There are 10 hidden switches. A switch that is on adds its own fixed numbers to the row, and there is some noise. The rows also spread widely along 14 directions, which tell nothing about the answers.
Some rows, each with its switches (1 for on, 0 for off) after it:
-4	394	411	65	33	-293	73	67	-507	147	-41	167	19	-233	-36	145	-164	39	41	-97	283	-153	228	112	-21	-198	-187	16	123	-138	-1	-342
1 0 0 0 0 0 1 1 1 1
-99	-111	11	-359	-139	50	357	12	225	-379	237	63	-134	85	-149	-112	-121	125	-25	-185	-299	230	-194	-208	58	-136	-297	206	-314	-162	182	85
1 0 0 1 0 1 0 0 0 0
1	119	-301	179	-126	273	118	-42	9	-38	58	1	-173	273	-147	254	-273	-249	-9	-187	-56	-233	113	-37	40	145	-103	-16	-299	181	257	349
1 0 0 0 0 1 0 1 1 0
-11	170	-51	-22	-32	35	82	-18	123	-31	280	-77	-36	-146	-265	-140	164	-257	-150	22	-79	83	-150	55	-16	103	-28	260	-72	264	229	36
1 0 0 0 1 1 1 0 0 1
-207	-349	204	-283	151	-352	6	309	83	-186	88	-44	51	-223	-144	-26	-42	257	-347	-362	-5	1	9	167	179	201	107	-55	117	194	220	79
1 1 1 0 0 1 0 0 1 1
-24	-198	25	-332	268	83	230	280	-180	-33	-155	186	-114	489	125	-33	-186	170	-31	50	-106	-19	21	-44	248	35	338	6	194	-32	-127	-93
0 0 1 1 1 1 1 1 0 1
222	-112	173	306	240	-1	-35	48	-25	137	139	3	194	243	62	-388	151	-243	-46	340	17	107	-295	29	376	-53	-71	-1	68	-67	-116	-60
0 0 0 1 0 0 1 1 1 1
49	312	119	252	200	56	-19	0	-128	198	-131	32	195	56	-189	-39	46	-486	240	180	107	-19	159	118	372	344	-158	115	-127	-25	-72	-232
1 0 0 0 0 1 1 0 1 0
-32	-80	64	24	91	239	-69	-242	62	-63	-96	23	68	47	-251	-50	227	-266	127	-44	-277	76	-34	-27	113	349	-258	10	-124	-225	88	-26
1 0 1 0 0 1 0 0 0 0
177	63	-154	-124	-269	-52	178	131	208	171	83	-187	-43	-157	-451	-8	-505	64	-84	79	179	-189	-348	194	-380	-167	14	220	-276	246	243	206
1 0 1 0 0 1 1 1 0 1
-104	-77	-158	-261	87	99	-119	-14	163	4	-135	-96	-103	54	-98	89	92	-227	-265	24	-162	80	-77	87	-154	400	253	183	246	339	112	-110
0 0 1 0 1 1 1 1 0 0
86	183	-160	-156	-127	-189	166	-140	246	214	-100	-195	-65	159	-371	-487	81	-141	313	410	-173	2	-201	-84	-181	78	42	43	-35	7	89	-11
1 1 0 0 0 1 0 0 0 1
-302	-181	342	-151	37	-167	101	160	-164	-238	217	68	-30	-139	217	169	64	245	-525	-321	49	221	-44	-34	164	-261	146	-134	292	158	230	-7
1 1 0 1 0 1 1 1 1 0
-149	308	56	-111	-73	-88	219	79	139	-6	-86	-100	-25	-90	77	-189	89	-154	112	129	-122	300	-125	-35	28	-101	-99	129	-60	71	8	50
1 1 0 1 1 0 0 0 0 1
-259	-63	-68	-48	-13	-284	-182	61	139	-319	19	-40	9	45	61	84	-90	-48	-117	-195	-59	123	178	-29	353	248	-7	-112	27	194	241	-249
0 0 0 1 1 1 1 1 0 0
-37	131	126	303	71	72	225	133	-50	78	31	-38	166	-56	169	-269	134	-228	130	130	-118	111	-130	19	248	-186	-274	21	-108	-72	-6	257
0 0 0 1 0 0 0 1 0 1
7	96	-198	67	153	268	96	-1	-8	310	-298	-66	21	277	-292	86	-188	-363	6	37	27	-208	68	234	-74	359	263	-72	-17	215	258	72
0 0 0 1 0 0 0 1 0 0
-66	339	158	-52	-297	266	118	-68	-126	-9	-108	41	-171	-90	158	442	-144	43	-8	-159	93	200	-6	-75	-203	-343	-139	83	-75	-5	-14	122
1 0 0 0 0 0 1 0 1 0
-17	-207	351	-111	73	34	179	158	-268	-55	-202	190	65	64	107	45	-139	271	269	-108	-11	-28	33	-72	217	-185	-249	-40	-74	-426	-316	119
1 0 1 0 0 1 0 1 1 0
-32	268	-48	209	-129	-418	-180	-29	87	-102	150	-150	109	-95	208	-178	18	-153	170	212	-25	112	-18	-148	167	-42	-298	91	-88	110	-129	-119
0 1 1 0 0 1 0 1 0 0
-85	64	-335	-214	-380	-287	107	-23	395	-24	-342	-253	-162	277	-230	-255	-244	198	415	174	-152	-11	-14	-165	14	0	44	-256	-139	1	224	98
1 0 0 0 0 1 0 0 0 1
41	13	258	19	-29	-239	48	37	-160	15	202	7	266	-151	-363	-77	-207	141	-57	-51	216	14	-24	80	178	-214	-13	-36	-134	-45	329	-311
0 1 1 0 0 1 1 1 0 1
-118	339	99	165	-164	103	38	133	-154	-49	-44	-77	-105	-310	392	346	49	55	93	-269	18	0	170	-47	-133	-207	-216	93	-87	155	-230	527
1 0 0 0 0 0 0 1 0 1
121	156	-38	54	-232	-163	-99	-68	35	90	213	-165	-9	-86	-219	-12	-114	97	24	86	259	-121	-145	52	-182	-133	148	20	-75	269	26	111
1 0 0 0 0 1 0 0 0 0
145	-278	-47	-102	-101	-122	-280	-218	221	111	13	-146	-14	-210	-426	-155	36	-63	-52	93	-9	-164	-364	188	-436	222	-4	47	88	89	57	91
1 0 1 0 1 1 1 1 0 0
-138	-156	37	-25	55	-329	-67	44	73	-17	3	-125	124	18	-32	-499	418	22	-35	142	-103	115	-40	29	230	-10	196	-169	333	110	117	9
1 0 0 0 1 0 1 1 0 0
-183	-64	68	120	47	-243	-228	-40	-213	-171	-76	115	-198	119	283	138	26	63	-42	-188	-106	-143	171	-74	144	111	-61	-368	308	-55	43	-72
1 0 0 1 1 1 1 1 0 1
5	129	315	-85	121	-234	-77	81	-149	61	-155	42	89	-45	302	-141	177	-108	203	323	50	214	-64	-70	158	-19	-112	222	234	-71	-518	-327
0 0 0 0 1 1 0 1 1 0
-268	-31	-6	-174	65	186	187	17	-108	-330	48	192	-210	39	189	182	69	-76	-51	-457	-353	38	236	-125	31	128	-224	86	-40	-61	99	228
0 0 0 1 1 0 0 1 0 0

New rows, each followed by its switches (1 for on, 0 for off):
-140	192	-260	142	-311	-107	120	208	279	20	-215	-268	-61	68	295	-210	-16	-23	138	215	-99	176	-146	-55	121	-305	0	-99	-1	253	57	401
1 0 0 0 1 0 1 1 0 1
-23	-135	-304	365	10	155	67	141	38	47	179	-97	87	256	-39	-195	77	-66	55	-120	-41	-208	122	88	371	32	246	-270	-106	278	264	649
0 0 0 0 0 0 1 0 0 0
138	-344	284	55	345	-63	115	61	-236	274	134	76	389	-17	-475	-438	107	-44	-51	20	78	-184	-141	288	110	46	138	-90	74	-137	183	-23
0 1 1 0 0 0 0 1 0 0
107	148	150	183	204	-395	-253	231	-47	-112	284	-16	110	60	195	-108	-52	-36	-141	115	235	69	8	49	495	75	-13	137	6	236	-266	-188
1 0 1 1 0 0 1 0 1 1
231	-116	230	-7	115	-170	-287	-112	95	257	69	-168	155	-210	-305	-141	83	-79	32	203	233	-69	-340	234	-270	239	148	73	60	128	-259	6
1 1 0 1 0 1 0 0 0 0
96	-290	-261	122	-229	176	-48	-130	323	-187	320	-122	-7	268	-58	-222	93	-47	-110	104	-171	170	-384	-161	139	-175	17	-21	-140	150	219	267
0 0 0 0 1 1 1 1 0 0
162	44	-56	424	184	72	-212	-36	-43	-77	485	40	186	96	-148	-61	55	-416	-124	-3	61	-33	-80	100	415	242	-106	137	-253	196	60	6
1 1 1 0 1 1 1 0 0 0
-42	295	-18	157	-37	126	383	45	-282	227	-14	36	-28	43	-59	-138	10	-123	156	19	-77	-187	103	17	-69	-229	-32	-55	-9	-15	232	271
0 0 0 0 0 0 0 1 0 1
-72	0	143	26	268	-207	124	215	-200	51	-22	119	3	-91	41	-142	-12	-100	236	-97	-60	-302	153	149	108	297	-185	27	19	-88	-243	201
1 0 0 1 0 1 0 0 0 0
170	145	104	136	25	164	10	-97	-201	223	-118	31	112	276	-174	-37	-20	-38	242	138	146	-45	-4	31	97	-84	114	-102	-60	-111	-87	-38
1 0 0 0 0 0 0 0 0 0
-99	322	109	405	-24	164	112	-179	-135	367	-171	-99	231	-211	-222	-170	190	-541	246	265	55	14	-99	177	15	-10	-91	-145	-40	-6	218	108
1 1 0 1 1 1 1 1 0 0
-106	-37	131	-72	40	-20	-203	-44	13	-223	140	-125	41	66	290	18	417	111	-180	26	-107	351	-20	-254	208	-41	194	56	190	221	-233	35
1 1 1 0 0 1 0 1 0 0
281	-313	37	59	303	-198	14	237	73	85	191	4	215	137	-290	-451	-72	-83	23	78	-9	-180	-150	206	256	207	-66	142	-98	-39	-31	-7
0 0 0 0 0 0 1 1 0 1
-14	-47	80	-354	-176	-24	-265	-174	180	-32	-295	-93	-160	-33	-19	319	-144	50	-9	47	90	193	-134	-37	-298	139	108	72	128	90	-160	-223
0 0 0 1 1 1 1 1 1 0
-370	144	144	-304	-69	-64	-26	49	30	-72	-394	-24	-301	-81	533	243	158	-46	-257	61	-182	364	-180	-43	-222	-21	83	-20	588	142	-97	-199
1 0 0 1 1 1 1 0 0 0
-86	-58	81	165	-25	-20	-139	-483	-295	30	304	143	-130	-136	-344	-64	303	-213	-95	-169	-67	-283	106	8	-201	148	-28	-258	214	-46	433	42
0 0 0 1 1 1 1 1 1 0
105	-146	148	71	53	69	38	-220	-171	-39	265	194	24	240	-196	-213	23	-49	30	77	-76	3	-241	-59	138	-138	-69	-130	-46	-276	108	-100
1 1 1 1 1 1 1 0 0 0
-181	358	-114	-189	-152	-215	367	355	77	17	-201	-124	49	18	-104	-110	-263	79	288	-12	89	56	275	59	242	-107	97	95	-208	167	114	87
1 0 0 0 0 0 1 0 0 0
241	-20	127	-94	-175	25	32	-38	-45	212	2	-3	-107	11	-228	213	-509	142	-152	3	343	-161	-378	167	-471	-287	42	46	-78	54	6	63
1 0 0 1 0 0 0 1 1 0
53	261	-188	17	-230	-51	-1	-265	91	206	-258	-125	-41	117	-319	-113	-128	-204	312	184	-51	-79	42	-14	-231	55	-75	-76	-57	-58	248	-130
0 0 0 0 0 0 1 1 0 0
233	-106	109	195	-95	-418	-183	-83	-42	198	251	-66	154	-152	-279	-506	34	122	194	237	230	-214	-243	141	-1	-182	-17	-119	11	-22	-27	130
0 0 1 0 1 0 0 0 1 1
145	-172	-41	-217	106	-324	-120	-114	-20	159	-239	88	-249	260	-298	-94	-274	-93	70	56	-88	-350	-109	86	-302	397	-62	-115	195	-136	33	-278
1 1 0 0 1 1 0 1 1 1
104	-61	209	-272	-45	-221	-240	-298	-122	-18	35	129	-180	-83	-236	109	-56	125	-48	-182	-13	-114	-37	30	-453	112	-119	7	223	-212	56	-402
0 0 0 0 0 0 1 0 0 0
46	-123	-78	76	-169	195	33	-50	150	-243	201	56	-74	121	53	92	-213	-70	-10	-185	-90	125	-144	-101	129	-142	-311	84	-340	-41	80	259
0 0 0 1 1 0 1 1 1 0
-281	-248	117	-1	17	-120	-10	-29	43	-174	-110	-32	54	94	211	-290	434	23	22	7	-314	273	-37	-159	326	-63	-3	-295	289	-123	98	48
1 1 0 0 1 1 1 1 0 0
-308	306	-288	185	-172	-414	12	40	-20	-228	258	-67	-205	-20	430	-136	135	-174	15	-61	-234	-54	222	-210	124	-18	-148	-63	130	343	129	212
0 1 0 0 1 1 0 1 0 0
-245	9	265	-244	123	-56	115	139	-207	27	-248	86	9	-70	121	189	4	-50	-144	-124	9	136	91	68	49	66	117	9	289	71	40	-229
0 1 0 0 1 1 0 1 1 0
-126	373	158	223	205	-89	258	102	-478	228	-72	134	30	-31	63	-105	42	-236	198	0	36	-285	282	125	68	-6	-103	-67	104	-67	-31	100
1 0 0 1 0 0 0 1 0 0
-258	-59	197	-160	121	-476	43	138	-157	-211	367	59	-28	-164	84	-321	306	178	-227	-102	-56	48	87	-19	248	-53	207	-76	383	174	177	-136
0 0 0 1 1 1 1 0 0 1
173	28	80	238	-65	-63	-196	-132	86	-43	312	-135	265	21	-282	-158	95	-110	-31	158	174	133	-158	-28	276	-65	-13	73	-189	117	92	-178
1 0 0 0 0 1 1 1 0 0
132	-92	132	28	329	3	-15	-89	-382	46	250	185	36	317	-249	-118	52	-44	-85	22	50	-274	74	15	150	183	195	-40	103	-35	-21	-148
1 0 1 1 0 1 0 1 0 0
112	-10	120	16	-283	-264	23	133	162	-2	0	-136	109	-227	-48	-59	-351	187	92	3	183	42	-321	93	-160	-366	-308	79	-230	-38	-55	107
1 0 0 0 0 0 0 1 0 0
346	-161	-85	-139	-158	-103	-261	-147	200	70	143	-166	-45	223	-216	-92	-145	271	40	159	157	-28	-341	-31	-267	-86	258	26	-86	142	-223	150
1 1 1 0 0 0 0 0 0 0
-55	-4	58	-98	-227	-488	118	161	32	-164	314	-89	-6	-336	-36	-274	-31	303	148	-94	37	-123	13	-48	-52	-274	-185	105	-96	45	-49	291
1 0 0 0 0 1 1 1 0 0
-137	137	148	-230	-81	-101	52	376	49	-13	-185	-142	53	-378	274	294	-270	193	-10	-134	205	134	31	150	-127	-127	48	276	-55	272	-319	255
0 0 1 1 0 0 1 1 0 0
-344	-9	-67	33	-142	91	337	146	-160	-6	-181	58	-169	-80	225	-4	61	-2	101	-196	-254	-133	103	-7	-39	-190	-101	-207	144	-29	175	536
1 0 0 0 1 1 1 1 0 0
-4	-108	75	-27	-193	47	85	-121	-255	-160	81	248	-200	205	153	135	-194	206	34	-158	-105	-59	-76	-187	-73	-378	-183	-164	72	-285	99	-63
0 0 0 0 1 1 1 1 0 0
90	-329	134	6	-160	-247	-101	-40	-187	-247	247	174	-61	144	146	34	-256	441	123	-245	25	-142	-66	-179	60	-336	-165	-245	-55	-259	-94	57
0 1 0 0 1 1 0 1 0 0
